The rows of a group lie close to one hidden flat surface of 9 dimensions, which passes through zero. Surfaces can cross.
(in the rows, 128 means zero)
Known rows, each followed by its group:
[158 117 135 141 147 120  98 141 171 103 172  68 185 132 136] => (7)
[135 145 111 159 124 125  79 169 174 164 128 180 131 155 146] => (1)
[121 186  91 143 156 132 135 131 107 132 128  91 118 165 100] => (5)
[162  85 152 148 202 143 158 101 180 172 109  87 103 111 162] => (0)
[117  59 107 139 129 177 131  55 140 117 128 115 109 131 149] => (6)
[ 94 125  79 140 135 116  98 119  88 123 190 157 116 154 164] => (8)
[119 136  97 134  98 129  84 103 176 144 122 135 150 156 108] => (2)
[141  68  76 176 182 163 135 137  95 150 176 181 131 148 115] => (2)
[155 116 166 120  85 131  92 171 130 103 128  97 154 102 140] => (0)
[124 126 118 150 147 112 134 132 137  95 212 137 124 125 129] => (1)
[103 115  97 116  79  87 143 116 118 100 105 197 180 127 105] => (5)
[124 188 154 118 168 154 177 139 107 137 116 119  76 140 105] => (1)
[137  62 105 112 129 158 121 114  52 127 142 116 166 130  98] => (7)
[137 113 136 130 125 107 157 138 162  51 111 129 219 130 143] => (4)
[113 125  99 134 126 154  94  94 162 143 183 153 127 157  85] => (3)
[119 107 132 128 108 134  81  90 184 148 160 130  98 123 159] => (6)
[113 153 122 127 135 134  74 119 128 112 209  67 106 148 162] => (2)
[136 108 135 139 144 169  94 162 137 134 180 189 137 152 129] => (5)
[174 106 177 136 170 166 160 138 168 133 106  94 131 111 114] => (6)
[159 154 133 155 207 148 148 157 138 157 124  96 119 152 131] => (8)
[124 208 174 119 109 114 142 136 191  98  97  79 103 120 134] => (2)
[144 150 188 107 120 151 120 142 135 135  92  66  95 109 154] => (7)
[147 119 178 116 141 159 158 126 124 143 133 114  78  95 107] => (5)
[ 88 137 134 102  72 105 123  69 186 123 115 166 109 119 129] => (6)
[180  52 181 115 135 151 103 144 134 136 119  73 165  92 159] => (2)
[147  93 148 150 107 121 125 147 122 112 145 107  98  79 162] => (8)
[174  69 119 177 135  97 111 144 170 117 172  87 165  89 137] => (2)
[ 96 120 146  94 122 129 104 104 121 154 121 155  93 130 196] => (3)
[ 88 172 117 108 151 177 118 117 128 143  83 180 115 203 161] => (6)
[135 121 105 146 107  94  93 116 167  80 188  73 183 123 120] => (7)
[111 207 163 115 165 119 208 139 111  66 143  99 100 128 117] => (7)
[123 144 156 126 112 140 156 176  97  58  94 143 142 124 171] => (4)
[113 124 140 108  73  98 109 124 172  97 103 161 176 122 150] => (8)
[161  88 127 149 158 161  66 144 169 164 140 111 158 153 163] => (1)
[151 122 158 108 180 152 126 131 159 138 153 119 176 153 102] => (0)
[ 99 107 124 105  96 158  83 111 101 140 123 162 106 142 165] => (2)
[148 138 144 146 139 113 157 137 173  55 158  81 174 114 110] => (7)
[150  75 119 145 111 133 119 108 122 122 164  87 128  93  93] => (8)
[122  99 145 154  91 188 117 127 185  66 118 173 120 132 168] => (2)
[105 146  76 139  95 124  83 149 101 112 163 181 153 166 110] => (0)
[124 127 136 135 167 165 126 108 144 127 185 115  93 144 129] => (3)
[115 118 154 118 140 148 157  74 145 150 172 126  41  98 103] => (6)
[114 133 141 129 144 134 170 142 102  70 140 145 128 127 153] => (5)
[ 84 126  85 109  61  71 108 102  72 129 123 155 112 112 148] => (3)
[139 156 121 140 101 113 143 111 174  88  73  59 168 127 106] => (6)
[160  95 123 176 110 137  65 164 161 130 145  98 125 114 185] => (0)
[128 126 163 115  86 162 142 137 153 127  86 190 117 114  92] => (8)
[144 119 125 118 112 104 147 113 129 126  80  88 166 110  96] => (4)
[114 151  95 128 101 147 128  80 176 110 114 125 165 163  47] => (2)
[105 190 157 111 138 176 120 136 152  85  81 112 130 181 187] => (1)
[188  78 133 169 117 159 110 195 121 126  92 119 165 109 124] => (4)
[116 148  72 138 129 134 142 122  67 108  84  94 156 163 112] => (6)
[138 126 129 137  97 118 143 175  90  89 108 146 154 111 121] => (3)
[111 153 115 129 126 136 144 115 116 115 150 137 111 137  92] => (3)
[114 127  86 138 157 107 122 144 103 156 119 191 152 163 155] => (8)
[125 171 106 170 111 133  95 187 153 152  99 199 105 156 150] => (1)
[123  91 110 115  97 117  95 121  90 180 108 151 113 113 137] => (8)
[105  85 116 111  84  95  87  74 136 147 150 117 109  98 161] => (3)
[132 105 155 138 150 153 145 154 119  89 165 155 117 119 166] => (4)
[143 137 105 168 163 115 169 120 150 107 167 103 132 122  80] => (7)
[170  59 118 139 165 143 103 121 137 164 160 103 172 125 102] => (0)
[139 123 121 131 124 118 132  95 154 158 127  96 117 110  81] => (5)
[136  89 157 133 140 147 127 143 151 129 160 187 119 113 151] => (4)
[ 96 118 166  72 109 122 137 133  83 106  73 165 143 127 209] => (4)
[135  90  94 131 101 113  89 108  90 169 130  87 115 105 124] => (6)
[131 113  89 153  67  79 138 108 171 139  81 159 149  99  85] => (2)
[156  57 109 152 148 124  96 129 102 158 162  90 128 109 163] => (3)
[ 99 152 101 108 149 120 158  94  70 167 109 136  87 143 105] => (3)
[103 197 102 120 117  80 128 105 137 130 142  96 119 137  98] => (7)
[110 123 145 119 101 103 154 134 155  63 120 182 173 118 149] => (5)
[103 170 112 125 131 137 116  98 125 105 158  74 103 153 135] => (1)
[100 188 120 124 118 129 121 113 173  74 130 108 145 167 142] => (1)
[117 161 164 125 162 124 169 131 165  50 192 121 138 132 139] => (1)
[120 122 100 125 120  86 132  85 170 127 138 131 166 129  95] => (0)
[132 105 199  62 124 141 135 129  95 152  87 123 122 100 155] => (0)
[113 120 147 116 154 134 209 114  64  84 137 125  90  99 131] => (3)
[136 116 127 121 152 135 115 137 141 147 112 146 173 154 144] => (8)
[153 140 120 145 157 112 164 174  58 112 156  96 131 111  92] => (6)
[129 108 106 124  98 119  46 132 135 142 176 126 166 143 136] => (0)
[155 100  94 165 179 173 100 136 145 142 152 114 160 172 124] => (1)
[133 107 166 117 138 144 110 153 144 119 128 148 138 128 191] => (0)
[113  94  82 111 150 101 118 115  48 167 159 158 149 137 119] => (7)
[127 149 149 140 101 151  92 176 127 127 127 154  86 127 172] => (4)
[154 150 121 164 137  92 109 147 232 133 160 139 174 135  91] => (1)
[106  86  85  89 132  84 118  56 118 164 122 136 188 143 115] => (4)
[119 160 144 126 122 128 141 159 139  61 103 131 168 147 168] => (4)
[129 131 159 120 103 141  82 169 103 124 126 109  99 116 198] => (5)
[182  72 150 148 102  88 126 148 138 119 154  55 146  47 110] => (6)
[146  83 148 101 138 148 159 130  69 143 110 132 139 107  98] => (0)
[128 102 150  83 151 155 111 103 108 126 133  87 164 146 149] => (8)
[145  93  90 151 108 156 116 101 131 137 131 108 138 128  70] => (7)
[144 112 127 121  90 131  55 171  95 172  96 120 137 128 164] => (5)
[141 118 113 125 113 139  79 155 113 166  74 127 156 150 151] => (4)
[119  97 108 121 143 149 142 137 120  93 128 216 210 168 117] => (7)
[112 163 133 151  90  90 185 151 113  86 111 160  78  85 127] => (8)
[112 168 165 130 138 146 155 120 134  91 190 103  52 111 128] => (5)
[169  90 189 145 126 167 138 176 144  81 182 134 125  85 113] => (5)
[116 145 110 136 144 166 107 122 163 125 172 176 139 178  97] => (3)
[149 144 135 158 186  95 172 169 112 121 166 112 112 108 140] => (2)

New rows. What belongs after each?
[172 124 172 118 166 143 159 165 110 170  98 108 122 108  95] => (6)
[120 149  97 162 196 126 149 160 148  85 171 181 179 182 154] => (8)
[162 178 111 163 171 117  92 167 141 178 113  43 119 151 145] => (3)
[153 180 164 107 132 169  82 171 127 172 105  86 120 154 102] => (0)
[159 138  95 196 165 115 188 177 151 149 100 193 128 125  72] => (8)
[125 144  91 176 110  44 133 150 127 109 144 109 110  90 171] => (8)
[114  81 127  74 159 128 121  92  96 157 170 172 178 148 105] => (0)
[139 151 123 190 181 135 187 194 143  89 143 207 119 139 141] => (8)
[154 134 165 119 140 202  88 143 157 143 100  86 135 159 133] => (7)
[ 88 182 128 116  61 116 125  97 147  85 151 126  86 118  98] => (8)
[176 107 158 172 129 139  97 176 178 166 115 109  93  96 160] => (8)
[125 184 139 130 167  97 129 152 186 123 141 144 154 158 152] => (7)
[143  79  94 155 124 132 120 117 138 148 132 147 141 121 103] => (7)
[139 118 124 153 157  91 166 138 132 110 163 125 131 103 128] => (7)
[119 112 170 115  90 159 117 143 100 131 121 155  62  97 160] => (8)
[162 132 178 147 117 141 139 139 175 149  84  78  68  80 141] => (7)
[151 121 166 123 129 133 132 147 158 198  43 157  99 109 148] => (7)
[143 113 140 133 142 111 153 137 116 146 121 119 105  97 136] => (7)
[115 121  99 137  69 106 107 109 169 106 122 150 155 124 112] => (7)
[128 138 115 173 134 133  79 158 204 122 129 161 129 160 210] => (0)
[102 151  66 153 145 102  98 134  98 131 173 133 126 163 158] => (3)
[108 119 108 136 104  79 143 124  73  97 149 112 101  91 164] => (8)
[118 115  96 155 142 175 109 126 123 102 184 150 127 164 127] => (7)
[141 160 157 165 133 161 156 154 189 109  96 139  76 123 147] => (2)
[106 133  97 140 119 143 177 104  96  91 135 158 111 133  75] => (7)
[104 117 134 130  70 123 119 116 167  45 144 150 157 120 154] => (2)
[147 118 152 133 148 134 121 201 116  95 128 162 180 139 180] => (6)
[109 135 128 130 141 148 159 136 110  32 180 144 164 151 131] => (7)
[128 111 120 126  94 154 113 105 105  93 149  75 130 120 102] => (7)
[121 109 102 125  74  82 142 115 116 127 100 156 147  95  91] => (1)
[ 90 115 113 134 138 177 170  77 103  58 132 115  95 143 162] => (6)
[153  99 153 144 150 176 158 170  71 141  83 133  81 109 159] => (0)
[124 138 131  99 153 192 112 122  66 143 129  94 118 167 106] => (7)
[129 113  88 154  84  75 157 110 140  88 131 133 169  96  70] => (1)
[130 106 157 104  85 118 139 132 156 119  97 188 160 104 106] => (5)
[143 104 155 132 127 141 142 101 194 116 124 117 130 109 122] => (6)
[121  67 137 110 174 162 157  81 131 176 152 202 102 129 111] => (5)
[137 103 134  93 143 123 146 124  63 153 108 106 149 119 106] => (7)
[139  46 123 112 139 129 141  87 106 185 105 143 126 102 120] => (5)
[120 150  90 126 101  70 115 123 120 156  82 115 150 126 130] => (3)
[133 110  89 130 160 124  88 119 101 133 200  92 173 159 114] => (7)
[131 120 114 122 153 143 129 120 107 154 130 133 137 147 102] => (2)
[124 110 115 153  67 159 127  98 122 116 118 102  61  93 104] => (7)
[128 127 145 106 128 117 177 121 101 126  58 119 134 111 129] => (5)
[143 115 132 135 150 141 127 139 139 115 140 123 167 140 124] => (7)
[142 163 118 174 145  80 142 194 128 171  79 162  86 113 182] => (8)
[128 188 112 144 130 124 172 145 155  93  94 139 161 154  67] => (4)
[135 130 106 135 157 132 141 154  54 164 101 126 116 138 123] => (3)
[137 163 143 136 164 185 115 178 116 139 153 154 111 168 114] => (5)
[124 131 146  77 173 150 178 143  66 136  77 173 180 161  98] => (7)
[136 134 117 139 131  97 170 144 136  91 136 155 183 123  76] => (6)
[135 183 147 111 146  59 186 133 151 186  58 131 108 102  97] => (7)
[134 161 144 141 109 125 160 130 174  69 142 105 141 116  81] => (3)
[124 160 101 129 134 138 140  99 135 145  90  93 128 154  91] => (6)
[148 112 184 131 132 160 117 153 117 110 169  81  69  89 175] => (5)
[139 129 124 182 158 107 174 149 198  98 143 189 139 122 131] => (7)
[134 137 146 108 185 142 146 126 112 125 124  84 152 152 145] => (8)
[116 153 124 108 123 124  93 114 179 181  88 169 145 163 134] => (5)
[103 106  76 115 135  73 123 116  74 135 170 173 175 142 122] => (7)
[119 113  79 127 121  93 115  95 103 150 137 109 151 132 106] => (8)
[139 159 113 134 144 118 114 132 171 149  86 110 168 160 115] => (5)
[ 94 170 117 118 156 120 172 133  40 120 127 125  71 136 154] => (3)
[151  63 122 139 143 170 102 136 116 149 133 143 148 135 135] => (7)
[131 167 166  94 147 165 153 116 119 147  91  91 101 137  96] => (8)
[ 96 174 132  80  81 145  96 112 123 127  80 135 143 165 118] => (7)
[150 144 138 122  95  99 159 112 148 119  62  57 145  93  81] => (6)
[100  98  98 120 103 145 154  60 120 113  92 138 121 130 116] => (6)
[112 167 117 153  87 164  65 119 206 120 134 122 102 162 139] => (7)
[168 127 145 148 165  89 206 139 172 153  75 136 148  93  77] => (7)
[144 123 174 138 107 156 125 185 139  59 146 143 141 112 155] => (3)
[ 94 192 121 118 120 143 157 114 156  90 109 168 131 170  96] => (2)
[114 109 117 108 148 150 128 109  75 191 131 170  83 136 110] => (6)
[104 155 140 109 125 165 167 123  95 120  85 168  97 144 112] => (7)
[112 170 132 127 135 116  87 142 150 155 186 156  95 145 143] => (6)
[122 142 119 124  77 170 120  96 139 117  91 100 113 133  74] => (7)
[ 99 148 134 125 134 160 134  93 153  92 197 142  95 143 110] => (3)
[144  80 150 115  88  87 137 136  87 138  79 100 116  58 170] => (8)
[124 138 124 124 162  96 179 162 110 127  66 190 175 144 154] => (8)
[157 121 152 166 122 111 164 156 165  76 138 101 126  82 134] => (8)
[157  87 139 121 168 147 132 106 100 132 153  39 144 118 118] => (8)
[133 117 123 145 122 103 172 112 163 114  86 135 135 105 130] => (0)
[102 158 105 129 126 169 112 108 104 188 109 157  45 157 117] => (7)
[130 129 126 116 145  87 173  83 163 143  85 101 150 116 109] => (3)
[100 159 147  79 101 101 156 115  54 100 118  92 111 108 126] => (7)
[149 139 125 157  80 128 121 140 130 170 123 110  60  82  66] => (4)
[134 144 104 165 174 152 139 116 131 179 112 100  58 138 138] => (0)
[115  98 127 107  61 165 116 105 109  90  92 134 150 124 106] => (7)
[168  63 171 135 133 136 167 133 133 131 130 125 117  66 107] => (4)
[129 122  99 135 140 110  54 120 156 151 163  95 158 159 171] => (8)
[119  48 124 102  80 141 150 114  53  95 101 172 161  99 119] => (7)
[102 153 122 128  66 139 119 111 164 104  94 159 116 135 120] => (7)
[147 102 177  91 140 168 102 153 106 172  77 129 129 133 171] => (7)
[143  97 160 118 150 152 164 128 106  98 130 100 141 109 126] => (8)
[151  52 104 146 170 188  89 110  86 190 145 102 101 141 151] => (6)
[ 94 164 122 118  64 144 101 108 152  83 118 132 126 146 126] => (7)
[158 137 173 157 128 146 126 187 184 140  94 156 105 111 162] => (8)
[147  86 106 143 118 131  82 121 117 163 156 101 120 117 119] => (3)
[ 95 186 130  93 113 136 125 110 109 165  70 136  89 155 127] => (6)
[177  98 181 131 107 120 144 164 152 106  77  85 161  74 136] => (3)
[105 142 103 125 127 159 131 109  87  66 184 106 139 157  98] => (7)
[110 102  95 148 136 116 112  74 130 126 223 104  81 115 135] => (5)
[114 133 124 115  98 134  39 115 146 165 145 102 110 146 173] => (2)
[ 73 152 106  80 123  77 140  88  33 102 140  90 116 132 175] => (8)
[135 130 153 145 144 186 164 123 153  48 158 103 129 133 115] => (2)
[119 125  94 133  95  66 112  85 218 131 112 144 189 129 113] => (0)
[ 98 150  67 139 136 148 148 101  88  92 105 120 145 179 117] => (6)
[102 156  76 132  92  73 110 105 128 116 114 106 151 140 137] => (5)
[104 158 132 126 116 114 168 123 139 111  76 164 105 126 151] => (0)
[127 117  79 140 166 126 138  94  95 131 179  91 143 148  81] => (8)
[121 146 144 107 107  97 157 107 152 102  94 107 154 112 115] => (4)
[144 142 143 127 102 165  49 111 188 178 107  60  99 139 140] => (2)
[131 114 140 138 127 101 127 128 196  85 136 130 178 121 170] => (3)
[151  90 123 135 120 116  78 159 124 154 127 125 162 121 156] => (6)
[118  97 122 104  93 117 115 103 140 159  82 170 146 123 128] => (6)
[130 112 117 150 157 100 139 133  89 133 193 109  80  99 159] => (7)
[127 173 111 149 127  95  66 156 161 139 198 113 128 146 140] => (6)
[134 149 129 132 117  93 128 161 114 114 143 123 141 115 121] => (6)
[136 161 148 143 169 147 137 102 148 140 175  39  50 119 126] => (5)
[139 105 149 150 139 141 159 167 148  61 123 176 158 123 175] => (0)
[126 114 126 132 168 150 110 134 113 120 164 122 134 154 175] => (4)
[109 126 165  96 136 119 176  94 138 120  82 137 109 110 167] => (5)
[128 138 122 128 147 121 112 147 158 148 100 168 169 161 149] => (8)
[129  84 117 122 161 118 180 105 112 128 105 164 167 125 112] => (3)
[ 91 173 114 115 138 100 127 114 142  70 162 123 165 165 160] => (8)
[153 143 125 163 157 120 132 150 135 150 133  88  94 116 132] => (8)
